There are 4 ways to turn a row about zero (a turn may also mirror it). The second row of each pair is the first, turned, with some noise.
Known pairs, each followed by its turn:
[-4.42, -0.66,  1.84,  0.81]
[ 2.55, -2.61, -3.13, -1.00] => j_284

[-3.53,  2.13,  2.40,  1.77]
[1.46, 0.70, 2.16, 4.27] => j_652

[-0.46,  1.65, -0.66, -0.55]
[ 0.81, -0.49, -1.28,  1.18] => j_652

[ 1.16,  0.18, -1.25, -0.69]
[-0.77,  1.74, -0.92,  0.10] => j_679

[0.12, 0.87, 1.39, 0.39]
[ 0.74, -0.02,  0.42,  1.31] => j_460

[ 0.15, -0.34, -0.87, -0.25]
[-0.08,  0.49, -0.09,  0.81] => j_679

[1.31, 0.42, 1.86, 4.22]
[-1.18, -2.79,  3.49,  1.33] => j_652

[-0.20, -1.43, -4.42,  0.18]
[-3.47,  0.38, -2.82, -0.16] => j_652

[ 0.36,  4.42, -0.67,  0.11]
[ 1.08,  3.00,  2.01, -2.24] => j_679

[-0.02, -0.42,  2.58,  0.74]
[ 0.19, -2.04,  0.57, -1.16] => j_679

[ 0.50, -1.59,  0.23,  0.65]
[-0.73,  0.18,  1.01, -0.90] => j_652

[-0.28,  0.98, -0.24,  0.14]
[ 0.11, -0.86,  0.39,  0.72] => j_460

[ 0.43, -4.42,  0.10,  0.43]
[ 0.73,  3.11, -1.46, -3.08] => j_460

[ 3.53,  0.49, -0.17, -4.42]
[-2.86,  2.75,  0.54,  3.91] => j_284

[-0.13, -0.10, -2.89, -0.52]
[-0.24,  2.27, -0.41, -1.70] => j_284

[-1.36,  0.01, -0.46,  0.61]
[ 0.62, -0.99, -1.34, -0.31] => j_460

[-0.58,  1.97, -0.85,  1.40]
[ 0.74, -2.67,  0.08,  0.64] => j_460

[-1.95,  0.40, -0.29,  1.52]
[ 0.76, -0.34,  2.20,  1.01] => j_679

[ 0.85, -0.48, -3.82,  0.63]
[-0.95,  3.20,  0.15, -2.37] => j_284

[-0.90,  0.27,  0.37, -0.31]
[ 0.90, -0.43, -0.51,  0.41] => j_284

New pairs. What belongs after each?
[-1.03,  0.27,  1.32,  0.92]
[ 0.60, -0.78,  1.43, -0.25] => j_679

[ 0.94,  3.48, -1.18, -2.42]
[-2.42, -2.10,  2.02,  2.16] => j_460

[ 2.79, -3.45, -3.33, -1.14]
[-3.83,  1.02, -3.24,  2.42] => j_679

[ 1.61, -1.67, -2.76,  0.11]
[-2.26,  0.87, -0.98,  2.00] => j_679

[-2.56, -1.43, -1.70,  0.13]
[ 0.88,  0.38, -2.20, -2.09] => j_284

[ 0.59, -0.70, -0.85,  1.73]
[-0.34, -0.14,  1.25, -1.55] => j_284

[ 4.42, -1.03,  0.61, -4.27]
[-3.33,  3.67,  3.35,  0.48] => j_460

[ 0.45, -0.20,  0.83, -0.25]
[ 0.40, -0.01,  0.54, -0.68] => j_652

[ 2.44, -2.65, -2.46,  0.94]
[-3.49,  0.95,  0.85, -2.77] => j_284

[0.23, 0.42, 2.04, 0.62]
[ 0.79, -0.30,  1.65,  0.20] => j_652

[-1.88,  0.77, -0.71,  0.04]
[1.43, 0.67, 1.29, 1.16] => j_679

[-0.15,  3.79,  2.17,  0.50]
[ 3.17, -0.67,  1.79,  1.79] => j_284

[ 0.70,  1.89, -0.29, -0.18]
[ 0.43,  1.89,  0.21, -1.12] => j_679

[-0.73,  0.95,  2.96,  0.34]
[ 1.39, -2.58,  0.11,  1.31] => j_284

[ 3.91, -2.69, -0.14,  0.95]
[-4.43, -0.35,  1.59, -1.17] => j_284

[-1.73, -0.52, -2.28,  0.35]
[ 0.31,  1.15, -1.01, -2.05] => j_284

[-4.42, -2.04, -0.19, -0.63]
[-0.78, -0.33, -4.63, -0.81] => j_460

[-0.24,  1.24,  1.05,  2.39]
[ 0.03, -0.16,  2.61, -1.17] => j_679

[-2.24, -0.34,  0.15, -0.25]
[ 1.09, -0.48, -1.37, -0.46] => j_284

[0.00, 2.22, 0.02, 0.32]
[-0.28, -2.16,  0.69,  0.89] => j_460

[ 0.74, -0.26, -4.28, -4.42]
[-0.52,  0.93, -5.60, -2.16] => j_652

[-1.63, -0.32, -3.01, -4.42]
[-0.33,  3.92, -3.68,  1.11] => j_284

[-0.96, -0.27,  1.14, -1.11]
[ 1.40,  1.34,  0.32, -0.19] => j_652

[-0.05,  1.92,  0.07, -0.99]
[-0.74, -0.65,  0.92,  2.04] => j_460

[ 0.40,  0.50, -0.10, -3.25]
[-3.00,  0.76,  0.40,  1.15] => j_460

[-1.87,  0.57, -0.63, -0.39]
[-0.10,  1.10, -0.75,  1.77] => j_652

[0.93, 0.47, 1.03, 2.19]
[-1.45, -0.83,  1.60, -1.33] => j_679

[-2.90, -1.00,  0.03, -2.65]
[ 0.86,  0.38, -4.10,  0.97] => j_284

[-4.42, -0.05, -1.60,  3.33]
[ 2.30, -3.39, -3.72, -1.66] => j_460

[-1.03, -0.38, -0.79,  1.38]
[-1.61,  0.18,  0.27,  1.04] => j_652

[-1.17,  0.19, -1.37, -0.71]
[ 0.84,  1.17, -1.29, -0.29] => j_284

[ 0.02,  0.09, -0.68, -3.71]
[-0.85,  2.01, -1.89,  2.21] => j_284

[ 1.25, -1.86, -0.37,  0.08]
[-1.70, -0.46, -1.09,  0.31] => j_679

[ 0.28, -1.86,  4.42, -2.37]
[ 3.16,  2.41,  3.02, -2.80] => j_652

